Each cloud of rows lies close to a flat space through zero, with a little noise off it, and is much wider in some directions of that space than in others. After each cloud: how many dimensions does that space have?

[[ -5  -2   2  -9   2  13  -5  -9 -17   9  -9 -18  24  -8   6 -31  -2  14
   14  -2   1 -14]
 [  0   5  14  10  -1 -18   7   4  13  16 -25  -2  -6  -3   2  -8   3   6
  -19 -17   8  18]
 [  6   1  -6 -20  16   4   0 -18  -6 -26   9  12   6   7   3  -9   7 -10
   17  12  -7 -13]
 [ -7   7  12   1  -1  -3  18  -3  31 -13  18  12 -13  10   6 -13  16 -10
  -30  -2   7  14]
 [  4  11   3  33 -12 -16   6   0  39   5 -24  19 -12   3  -8 -15  -8   9
  -17 -10 -11   1]
 [  1  -9  30  -3   8  -7  16  -1   6   7 -15  10  29  10  10   7   9 -16
   22  -4  -3  22]
 [  7 -10  -7  -8  12   7  -6 -16   6   2  27  15 -17  -8 -10  12   3 -15
   -3   6  -6  12]
 [  5   5   0   7 -18   1  -8  15  34   2  26  14  -7  11   7  32  -3  -2
  -14   9  -2  24]
 [  1   6  13  18   7  -1  22   7   2   3 -16  -8  -4  -2 -15 -20   4   7
  -17 -18   2   5]
 [ -4  12  22  33  10  -5  27   8   1   2 -36 -10   0  -7 -16 -10  -3  25
  -15  -9   7   2]
 [ 12   1  16 -24  24  13 -14 -21 -25   0   4  -8  10 -10   4 -23  10   3
    3   3   5   3]
 [ 15  17  22  18  -6  -1   6  34   8  -4  17   1  12  31   5  10   7   6
  -13 -17   2  21]
 [-11 -21   7  -5 -34  15 -16 -18  40  12  31  30 -10   2  14   9  11 -42
  -17  14  -4  15]
 [ 10  -5  -8 -15   5  -3  -3  13 -44 -10  -2 -16  18  10   9 -25  -3  -1
   25 -11  -4 -32]
 [ 16   3  53   4  12   3  28   7  -4 -23  -2  14  15  14  17 -29   2  -3
  -10   9   4   2]
 [ 43  15   9 -28  14  16 -11  11 -32 -34   8   3  21  10   4  24 -11  -6
   30  24 -12   3]
 [ 12  11   4 -23  39 -19 -25 -21 -24 -20   6  22  17  21  11  19  21  -3
   36   4   2  -1]
 [  3 -11 -17  -9  -8  10 -21  -3  -4   1  32   9 -22  -4  -6  20   2 -21
   -5   8  -2   0]
 [ 24  -7  33 -12  29  -9  -2  -4 -19 -13  13  23   0   1  14   5   0  -8
    4  14   5   9]
 [  6  -5 -25 -19   0   2  -7  -4   7 -21  24  21  24  25   9  14   2 -19
   45   9 -26 -14]
 [ 16  -9  18  -9  22  -4 -13 -25 -15   5  -9  16 -12 -18  -2 -13   0  -7
   -1   7   1   3]
 [  0  -3   7  -9 -34  23 -20  -1  21  -5  34  14  -2  11  18   1   5 -23
  -18  16   0   4]
 [ 26  20  11   5  27 -25  19   7  24 -10  -2  13 -25  -3  -8   4  -5  11
  -28  -6   1  31]
 [-15 -14   9  -8  -3   2   9  -6  -8 -15   8  14  15  16  13   0  13 -23
   19   7   0 -15]
 [ 24  -5  32  -4  24   1  12  -8 -15  -8 -12  13 -23 -22 -11  11  -7 -14
  -16  17   4  17]
 [  6 -13  17  -8  -5  30  20  14 -20 -28  35   0   7   7   8 -15  -3 -17
   -3  22  -2 -20]
 [-10   5   5   1 -18  25   8  19 -20 -11 -14 -25  57  17   9   8  -9  16
   42  11  -5 -17]
 [-14   0  -2  13 -15 -17  16  12  22   0   2   6 -28   4  -2  -3   5  -8
  -34 -10  10   4]]
  13

[[-28  22  31  14   5 -19  13 -12 -33 -24  -6   5  15 -16 -23  11   9  -9
   -4  11   9  12]
 [-19  35  -3  25  23   9 -17  15   9   1   7 -21 -26  21  29 -16  13  16
   -7  33  -3  31]
 [ -7  -1  -1   1   3  -3 -13  15  10 -18  -7   5   8  -8  13   0  24 -25
   -3  11  -3 -34]
 [ -6  -7 -25  35  22  32   3  10  11   0  38  12  11  11  -3   1 -18   9
    9  -3  20  14]
 [ 17 -11 -10 -33  -9   3  12 -14 -11   8 -14 -16 -24 -13   6 -18 -17  -5
   -3   6   3 -20]
 [ -3  -8  16  12 -27  35   0  -5   7  -6   7  -3   0  -8 -18   5  14  18
    5 -14 -19   2]
 [ -2 -34  -9  13 -17  34 -28  -1  21  33 -25 -18 -24  17 -16  -2  33  29
   27  -1 -31  37]
 [  3 -26  -5 -19   8 -12   0 -10   3   7 -41  -9  -7   2   0   3 -11   5
    0  -6   4  28]
 [ -8  13  44  13  -7  13   9  -7  -8   3  12   3  -5  -1 -18 -11   1 -10
   -5 -10  -8  20]
 [ 23 -27 -11  -6  -6 -15 -11   1   6  -5  -9  18  12  -9 -21  -1  -2  -5
   14 -12 -17 -21]
 [ 20  26 -16  15 -13  14  -3  14  10   6  17 -24  25  32  -2 -24   5  24
   11  -9 -13   7]
 [ -5   4   9  -6 -12   3 -24  -5   6   7 -17   6 -10   9  -4   8  23  36
   -1 -10 -18   6]
 [ -9 -17 -10 -12  10  14  11  -4 -10  -3  -5   1  -9 -10  15   0  -7   0
    2  20  14   3]
 [  8  11  20   8  -5  -2 -23  -1  10   4   3   1  25  31 -20   1   3  14
    4 -32 -26  25]
 [ -2  24 -12  -8   5 -12  -3  -5  -8   1  12  15   1   4 -22  -1 -34  -2
   -4  -1  -9  -5]
 [  0   0   5   5  -1  -1   0  -4 -17  10  10  -5   8  -6  -3  -7  15  16
   16   1  -2   8]
 [ -1 -13 -28  20 -18  56   7   7   1   9   7 -35 -15   9  19 -35  31  -3
   18  23  12   1]
 [  0  -9 -38  18   1  49  12  13   9  14  25 -24 -23 -25  24 -35  10  26
   17  21  14 -19]
 [-29  16   7  23 -20  -7   7 -10  -9 -24  19   8   0 -32   0   3  20  -8
   -7  10   2  -8]
 [ 33 -13   5  -1  10 -17   9  12  -1 -24  -4   4  18   1  12 -16   7 -25
   -3  -2  14 -29]
 [ 12  -8 -27  12 -16  18   8   6   2  -7   3 -14 -41  -5  19   7   1   6
   -9  27  -7   1]
 [  2  17   8 -16 -12 -12  -5  -5  -3   9 -10   0   8  23 -12  16 -19  16
   -6 -14 -25  31]
 [ 19   8 -43   7  -4   6  18  -1   0  14  27 -13  11  18  -6 -22 -34   3
    9  -7  18   6]
 [ 11   7   0 -20  16 -24  19  -3 -18  -4 -10   7  -6 -16  -9   0 -36   5
   -6   6   4  -2]
 [ 40 -24  -9 -16  16   8  -4   7  23  -1 -11 -31  -2  33  23  -9 -10   8
    4   4   1  -4]
 [ -2  12   9   6   1  -2  -5   0 -12  -6 -17   9  -9   1   5  -2   0  17
  -14 -14  -7  34]
 [ -1  -5 -14   7  -6  11  18   8   2   0   9   1  -3   5  -2   1 -16 -16
    3  18   1  13]
 [-17  40  -5  32 -39 -10   0 -12  14  -2  26  -5 -23  21 -10 -18   4  14
   -8  22 -19  32]]
  18

[[ -2  14  -6  -2 -10  -1  10   0   1   0   0   6  -5  -5  -4  -7 -11  -2
    3  11 -16   7]
 [ -8   7 -19 -13   7  16  -1  -9   8   1  24  -6 -10   5 -23  -5  -3 -18
  -14   7  -3  -4]
 [ -2   2  -8  -2   8   5  -4  -6  -3  -3   7   0   0   8  -2   6  -6  -3
    4   1   8   4]
 [  2   2   0   2  -3 -13  10   9 -11   0   4  18  -4   0  -9   2   7 -11
  -13   1 -16  -3]
 [  2  -6   1   8   1   2  -6   4  -7  -2  -1   2   3   4   8   0   4  -2
    0  -1   3  -1]
 [ -3   7  -2   9  -9 -13   7  14 -10   2  -3  18  -6  -7   2 -13   4  -8
   -5   5 -22  -4]
 [  3  -4   0  -4   0  10  -8  -4   5  -4   0 -13   7  10   7   9  -5   6
    2  -2  13   6]
 [ -3  -8  -3   0   1  20 -12  -1   7   0   6 -19  -2  -1   1 -14   4  -7
   -9   0   5  -6]
 [ -5  10  -9  -4   3  -8   4   0   6   4   4   8  -3   0  -6   0   2  -2
    1  -1  -3  -6]
 [ -5   7 -18  -3  -7  -2  10   0  -5   2  10  23  -7  -5 -18  -8  -2 -13
   -7  14 -24  -4]
 [  7  15   7   9 -44   8   7  17   0 -10 -26  -3   5  -6  34 -23 -30  13
   13  20 -33  28]
 [ -4  11  -5  -2  -5  -9   6   7   5   1   1   9  -1   4  -3  -1   1  -3
   -2   2 -10  -1]
 [  9  -2  11   0  -7  -9   4   7  -2  -1  -7   3   6   3   5  10   2   7
   -3  -3  -3   5]
 [  5   3   1   1 -23   2  15   2 -10  -1  -9  11  -6 -17  -6 -15 -11  -2
   -4  18 -32   9]
 [ -3  12   4  -1  -3  -2  -7  14  21  -3   0 -20   5  14  18  -2   0   6
    3 -11  11   3]
 [  2   3  -3  -5 -13   1   7   3   7   1  -1   2   3   1  -5  -2  -1   0
   -5   4 -11   1]
 [  2  -4   6  -1  11  -5  -2  -8  -1  -1  -1  -2   4   6   4  17  -1   9
   10  -8  18   4]
 [ -1   1  -1  -4  -6   7  -5   2  20   2  -2 -12   6   3   9  -4  -2   7
    5  -4   7  -1]
 [ -1   8  -2  17 -11 -23  10  18 -22  -2  -8  32  -2  -4   9  -9   2  -8
    1   8 -27   2]
 [  8  -9  13   2  -8   2   9  -4 -18   1  -7   5  -7 -18  -9  -7   0   0
   -8   9 -17   4]
 [-10  13 -10  -7   1  12  -1  -4  13   2  10 -14 -10  -3  -8 -16  -5  -9
   -6   7  -5  -1]
 [  2  -2   1   9 -15  -4   8  14 -21  -3  -1  18  -7  -8  -4 -17   4 -18
  -19  12 -31  -1]
 [ -3   2  -5  -3   2  -6   7   1  -2   5   7  13  -5  -4 -16   0   8  -9
  -10   3 -11  -9]
 [-11  15 -12   4  -2   1  -3  11   7   0   6  -2  -6   2   8 -17  -2 -10
   -1   3  -8  -4]
 [ -1   0   8   1   6  13 -11  -1   4  -3   0 -25  -3   2  10  -5  -4   1
    0  -4  14   4]
 [-10  11   1   8  13   0 -12   5   5  -1   2 -17  -5   6  18  -8  -2  -1
    8  -7  15   1]
 [ -1   5   3   4 -13   4   0   6   6   0  -9  -8   0  -6  14 -14  -7   5
    5   4  -8   4]
 [ 11 -11  13   0 -18   8   4   0  -4  -3 -15  -4   5 -10   5  -3  -6  11
    0   5 -10  10]]
  8

[[ 10 -10  12 -25  29  15  -1  12  13 -22 -27 -19 -38 -17  -6 -16   4  -9
   -6  17  10  18]
 [ -5  44  -1  -8 -27   1  19 -26 -21  28  36   9   7  -7 -21  31 -32  28
   -9 -29  11 -21]
 [ -2 -25  21 -10  17  21   4  26  25  -2 -45 -14 -14 -10  -2 -13   8 -32
  -13  24  -6   1]
 [ 26 -16 -24 -24   2   3  14   2  12  12 -13 -20  -5   6   1  30  -5   2
  -33   1  -7  -2]
 [  1   0  -2   1 -15  16   6   6  11 -17 -18 -18  -8  10 -15 -20   3   8
    2  -2  11  -6]
 [  2  13  -8  31   3  10  -1   5  24   1  -2  -9 -16  -1 -21 -18 -17   1
    9  -6   0  -8]
 [ -1   8 -18  -1   0  -2  11  13 -16  23  28   4  -6 -10 -19   3  -4   6
   11  -3 -23   7]
 [-19 -25  14  17  -5  -9   0  21   1  -9 -12  14  13  10   8 -11  27 -15
   27   9 -17 -14]
 [ -9  -5 -32   6  21   5  10   5   3 -18  -6  12  -4 -23  16 -34  -3   2
    2  26 -12  27]
 [ 11  -5  -2 -24  -6  -2 -11  33  19  -9 -41  -9  -1   6  -4 -11   5 -19
  -10  -3 -29   4]
 [-19  15  -4 -22  12  -1 -12 -23 -11   4  19  -2 -13 -11   1  12 -11  -5
   -7   5   8   6]
 [ -8 -15 -13  17 -22  -4   2  29  14 -13  -7  -4  -6   7   9 -12  -5  17
    2   0  10  23]
 [-17  10  -9 -22 -27 -10  -8   2  -1   5  -9 -28   9  15   1  13 -10  24
   -1 -16   8  -6]
 [ 38  19  28  29  -4  21   1  14   1   6  -5  -2 -25 -14 -11 -23  -3  26
   13  -5   9  15]
 [  4 -19  -5 -14   5 -16  -7  -4   5  -2  -8 -11  -2   5  -3  -3  -2   1
  -17 -21   8  -6]
 [-12 -16   2 -22   8  -5   1   8   4  22  -7  -8  -1  -7  23  37   3  -7
  -14  13   5  19]
 [-14 -11 -15   3  18  -5  14  -4   3 -14  29 -12 -28  -9  -5  10 -13  21
   11   2  40  21]
 [ 18 -11  23 -24   4 -16 -29   1  -9  28   1  -9 -20   0 -10  13   1 -10
  -28 -28  -6  -6]
 [-16  -6   3  -8   1   6  26  -1  -4   7   7 -17   0  -4 -14  13 -12  15
    4   3  21  -7]
 [  2  37  -8  31  -6  19 -16 -18  -3 -18  10  -7 -17  -1 -15 -40 -15  17
   18   9 -10 -17]
 [-11  -4 -36  -1   0  11  24   3  16   5 -23 -17  21  -3   5 -15 -10  13
   -5  11  -6   3]
 [ -7  20  10 -15   2  13  -5 -23 -35  47  13  -5 -10 -22  -3   2   4   8
   -3   6 -22 -15]
 [-15 -11  11  -8  20  -8 -22  -8 -12 -13   9  11  -3  -7  20  -2   2 -22
   -6  21   1  15]
 [ 12  -6   4  39  -3  23  29  -2  -4   6  13  -6  -7  -1 -19  -8 -13  17
    2  15   1 -27]
 [ 26  17  -3  23 -33   3  28  48  30 -22 -33 -11  28  16  -7  -8 -18  36
   24 -12   3   6]
 [ -5  27  -9 -44 -21 -23   1 -17 -10  18   2 -23  30  19 -10  41 -11  19
    2 -36   0 -27]
 [-16  -9  -6  -1  11   1   8  13  19  -5 -14 -36 -19 -13  -2  -7 -36  25
   -7   7  24   5]
 [ -9  19 -23  -2  -3   6  -5  -6  -4  10  -4   0 -18 -18  18  -3  -2  14
    2  13 -26  -2]]
  16

[[ 16   8   4 -14 -38 -24  22   6  -2  16  20  -1  15   2  -9   4  16  -9
   16   6 -15   3]
 [-13 -16  12 -11 -19 -33  30  16  -1 -11  13  15  43  17 -12  15  35 -45
   16  -7  -5   0]
 [ -1 -10 -10   8  -5  15  -1   1   3 -12  -1 -18  -5   9 -11   8  -1  -5
   36  11   2  13]
 [ -1  -1   9  -2  10  -4   3 -23   2   5   4   4   2 -10   8  -1 -12   0
   16  -7   8 -11]
 [ -1  -5  -6  19   2  25 -18   3   5  -9  -6  -5 -23 -17   8 -15 -21  41
  -16  -3  14  -1]
 [-11   7   4  12   0  15  12   6   8  -2 -10   6   4  -4  -8  -6  11  33
    3   9  23   2]
 [ -4 -12  17   5  -8  -6   2  17  10  -1   9  13   0  -5 -12  -7   5 -14
  -17 -11  -3 -11]
 [  3   0  -3  -6  17 -13  14 -28 -11  -9 -21 -20  12  11  12  23   1 -11
   23   2 -20   0]
 [ -1  -2  -1   2  17  -2   3  -2 -10   0   0  -5  19   3   2 -10   2   7
  -13   0  18   5]
 [-10 -10  19  -5 -19  -4  15  16  18  -4  -6   9  -3   7  -7  11  14   8
    1  -7   5 -10]
 [-15   9  -4  -3   6  -3   3 -13 -14   6   8  -1   3  -5   7  -5 -12   5
   14  -5  11  -3]
 [  4 -15   4  -1  -1  15  17   3  -8  17   7  -8  17 -19 -15  11   7  10
    4  -1   7 -20]
 [  4 -15   1 -11   5   1   8  -6  -4  13  27  11  18 -12  17   2   1   3
    1  -8  15 -18]
 [  4  -7   4  27  13  -2 -27  19  14   2 -20   9 -12 -24 -27 -37 -10  17
  -37 -19  22 -14]
 [  1  21  14   5  -9  13   5  12   6  -2  -5   7 -22   7  -6  -8  10  14
  -19  12  -3   1]
 [  4  -2   7  -6   4  22   9 -12  -8 -18 -23   4   8 -12  -3  30  13  12
  -11   8   0 -16]
 [  3  -3  15   2  11  -5   0 -17  -1  21   9  13  21 -33  -4 -15 -14  12
  -22 -12  16 -16]
 [  3  12  -4  -2 -19 -20   2  10   0  10   5 -11   3  16 -15  -5   3 -22
   11   8 -23  24]
 [ 13   4  -6  14   7 -20 -12  14  10  10  -4   5  -7  -2   8 -26   1  -1
  -26  -6 -21   3]
 [  5   8  -6  14  44  -5  -6 -13 -13 -12  -9 -10  15  18  -6 -15   6 -32
    6  11   3  17]
 [  3 -14   3  13  26  25  13 -19 -11  -9  23 -11  12  -6  12 -10  -5  13
   23   6  34  -7]
 [ -3   2 -15  -5  15  -5   0 -17 -16   8   1 -16  17   5   7   6  -8 -12
   13   6  -9  15]
 [ -1  28 -17  -4  -2  -9 -14  26 -17  13 -12   6  -2   0 -16 -24   9  19
  -40  -2  12   6]
 [  5  -8  -7  -5  12 -18 -12 -15 -20 -18 -19  -8   5  -6  -6  10 -11 -24
   -1 -19  -3 -14]
 [ 16   3  -5  -9  -5 -21  -8   3   8  11   9   8   8   5   5  -9   4 -13
   -9   1  -8  10]
 [  2 -11   2  -1  36  11   4 -25 -17 -10  10  -1  19  -4   8   1  -1 -12
   12  -2  27 -12]
 [  1  -6   5  -9 -17 -21  23  11  -2  18  20   2  19   2   5   1  12  -5
    1  -6 -12  -5]
 [ -3  -2   5 -13 -12  -7   7   2 -10  -6  47  12   8  14  23 -18   0   3
    2  -6  40   4]]
  15

[[ -6   1 -10 -10 -13  11   8   3  -6  -9  -9   0   9  -6 -13   7   7  13
   17   5 -16   4]
 [  8  -2   8  13  11 -17  -8  -5  18   1  15 -12  -8  18   2 -13   6  -2
    4 -15   5  -2]
 [ -3   2  -3  -8  -6  -6   0   2  -3  -4   2   5   1  -6  -8   1   7   4
    6   3  -8   3]
 [  1  -6   1   5  -5   0  -1   8  -5   4  -9   5   3 -11   6   7   7 -10
  -10   4  16  -1]
 [  6  -6   4   0   6 -13 -14  -6  -6  -5  12   8  -2   1  10   8  -2 -14
  -10  11  13   5]
 [  1   0   5   6   4  -7   1   4   6   5  -5  -1  -4  -5   5   3  14   0
   -1  -8   3  -8]
 [  6  -2   5   5  13  -4 -11  -9  -1   1   8   3  -3   8  14   4 -10 -12
  -13   4  13   0]
 [ -5   5  -4  -7  -5   7   5   1  -4   1  -3   3   2  -3  -6  -3  -8   4
    0   3  -6   1]
 [ -1   8  -1 -13   2   4  -4 -11 -10  -1   7  10   0   0   4   0 -25  -5
  -12  13  -1   5]
 [-15   2 -12 -14 -28  34  18  23 -32  12 -43  21  17 -43  -2  14  -9  -1
  -21  22  11   0]
 [  5  -6   0   7   6   0  -7  -7   3  -8   9  -7   2  16   2   2  -1  -3
    7   0   3   4]
 [ -2   3  -5 -11  -5  -2   1  -4  -1  -7   7   0   1   3 -11  -4  -2   6
   11   4 -13   5]
 [  0  -5   1  12   0  -9   5   9  14  -5  -3 -12  -2   1  -7   5  34  11
   20 -17  -9  -7]
 [ -7   5  -5 -13 -19  12  10  14 -15   9 -16  12   8 -23  -8  -4  -8   1
  -13  11   3   2]
 [  2  -4  -3   6  -3  -5   5   2  15 -11   4 -16   1  12 -16  -3  24  15
   32 -15 -18   0]
 [ 12  -1  14  12  27 -26 -21 -19  16   0  30  -5 -15  24  17  -7  -6 -14
   -8  -8   9   0]
 [ -2   2  -2   3  -5  12   9   6   1   7 -10  -4   3  -2  -4  -9  -7   4
   -3  -4   0  -2]
 [ 12  -3  11  20  25 -13 -11 -13  21   2  18 -17 -11  29  13 -12  -4  -6
   -1 -17   8  -5]
 [ -4   4  -4 -10  -9   4   3   1  -7  -1  -1   5   4  -7  -7  -2  -6   3
   -1   7  -4   4]
 [  0  -1  -4  -2  -8  16   0  -1 -11   1  -5   1   9   2   0  -4 -21  -7
   -9  12   9   6]
 [  3  -2   5  13  11  -9   0   1  13   3   2  -9  -9   5   4   1  15   2
    4 -16   1  -9]
 [  7   0   6  11  15  -5  -5 -12  17  -2  15 -17  -5  29   3 -12  -7   1
    8 -13  -5  -2]
 [  1   0   1   8   5 -13   3   2  19  -6   6 -15  -7   9 -10   0  29  16
   28 -20 -19  -5]
 [  1   0  -2   7   1  16   6  -2   5   0  -4 -13   3  16  -3  -9 -10   6
    8  -6  -4  -2]
 [ -8  17  -5 -22  -1  16   6 -10 -15   3  -2  11   1  -8  -3  -1 -33   6
  -12  13 -14   2]
 [  9  -8   7  10  11  -5 -14  -7  -2   2   7   2  -2   8  17   4  -8 -17
  -15   6  23   1]
 [ -9   5 -10  -8 -15  28  15   9 -15   4 -25   4  10 -15  -7   5  -8   8
   -2   8  -5   0]
 [  2  -6   7  12   1 -10   1  12   9   6  -4  -3  -3  -7   3  -1  24  -2
    0 -12  11  -7]]
  6

[[ -5   7   8  18 -22  18 -15  16   1 -20 -18  24 -16 -18   9  -9 -12   9
   22  15  -3 -18]
 [ -4  -7  24 -22 -15  -2  20  -6  -7   6   0  -3  -8  22  18  13  37  -4
   30 -44   8 -20]
 [ -6 -11   0  18  -3  -7   1  -4   6  -6 -10 -12 -12 -11   2  -5   4  -9
    7   2   8 -10]
 [  1  10  -2   6   5   2  -8   0 -20   3   1  16   1  -9  11  15 -12  14
   45  -1 -14  -6]
 [-19 -11 -11   8  13 -21 -14  -3  24   3  -5   0   5   1  14  15  15 -12
   12 -10   5 -10]
 [ 10 -18  24   3 -34  -4  12  13 -14 -57 -28  -1  16  23   3 -17 -15  17
  -35 -18   2 -14]
 [ -8  12  18 -16   3  14   4  -1  -3   0   3  -1  10  -1  10  -1 -20 -14
  -10   5   2  16]
 [  4   0 -36   4  -7   6  -8 -19   7 -23  -4 -14   4 -19   2   6 -14 -23
   15  27   5   6]
 [-14   6   5  -3 -11  10 -17  10  18   8   8  10  12 -15 -32   0 -35 -29
  -14  24   2  -3]
 [ 25  -7  -1  21  45   8 -25  19   0 -39   6 -19   2  -9  14  -7  -5 -15
  -23  11  11  18]
 [  4   4 -14 -12   5 -16 -17  14   1 -28 -10  21 -18  -7  15  -6  32  -3
   25   3 -13 -22]
 [ -6  12  10  15   0   1   4   4 -31 -16   6   6  17 -10  -3  -9 -38  -4
  -15   5  11   3]
 [ -3   4 -18 -10   0 -10 -10 -21 -28 -22  26  36  -8  11  -3   1  29  -6
    4  -4 -19   5]
 [  8 -13 -33  -1 -12  -8  -3  17  -8 -45 -10  16   2  -1  -5   1  -4  12
  -11  24  15 -27]
 [ -3 -15  -9 -12 -12 -20   9 -17  -9  32  16 -24  27   2 -24   3 -10 -32
  -27  -8   7  -2]
 [  1  10  18   4 -34  23  -7 -20   3  -3 -25  24  -7  -5   4   3  24   4
    5  -2   7  -4]
 [  1  14   8   0 -14  17  22  19   5  27   9   3   5 -11 -29  -3 -16  10
    6   4  -1   5]
 [-26   6  -4  28  33  10 -19  -8  12  26   6  -8 -11 -16  29  10  -2 -36
   10  13  23   2]
 [ 18 -29 -23  -5  20 -12  -2  -9  15 -12  -9 -31  -6 -10   2   4  10   0
  -16  29   8   0]
 [ -5   6  31   7   2  17  20   6  -7   8  27  -8  11 -11  12  -5 -13  26
  -12 -20   5  31]
 [ 10   4   5  17   0   1  23 -25   1  39  -4 -29 -13   1 -18  -3  -4  23
  -14  15   3 -19]
 [  3  28 -15   2   7  25 -37  10  23   0   4  16   1 -27  -4 -15 -22 -14
  -18  42 -13  25]
 [-16  17   6   4  15 -25 -45 -25  16  39   9   0   4  -1  -7  -4  27 -42
  -14 -35  16   8]
 [ 11 -22  10  -4 -26   5  21 -24 -17   6   5 -17 -20  21  17   0   9  39
   15 -24 -15   1]
 [ -3   2  -5   7  30   6 -34  13  26  10  12 -14  -9 -29  20   8 -12 -20
   17  24  -5 -10]
 [  6 -12  12 -10   4  -1   2   2   8   8   7 -18 -21  -4  -7  -8   9   7
  -12   3  17  -5]
 [ 20  -7  16  13 -27  25  -3   3 -16 -13   0  -6 -10 -13  11   6 -20  21
   23   9 -11 -38]
 [-24   8   8  21  26  -6   2  -2  23  31  20   3 -14 -10   0  -3  10   1
    4   3 -15   7]]
  19
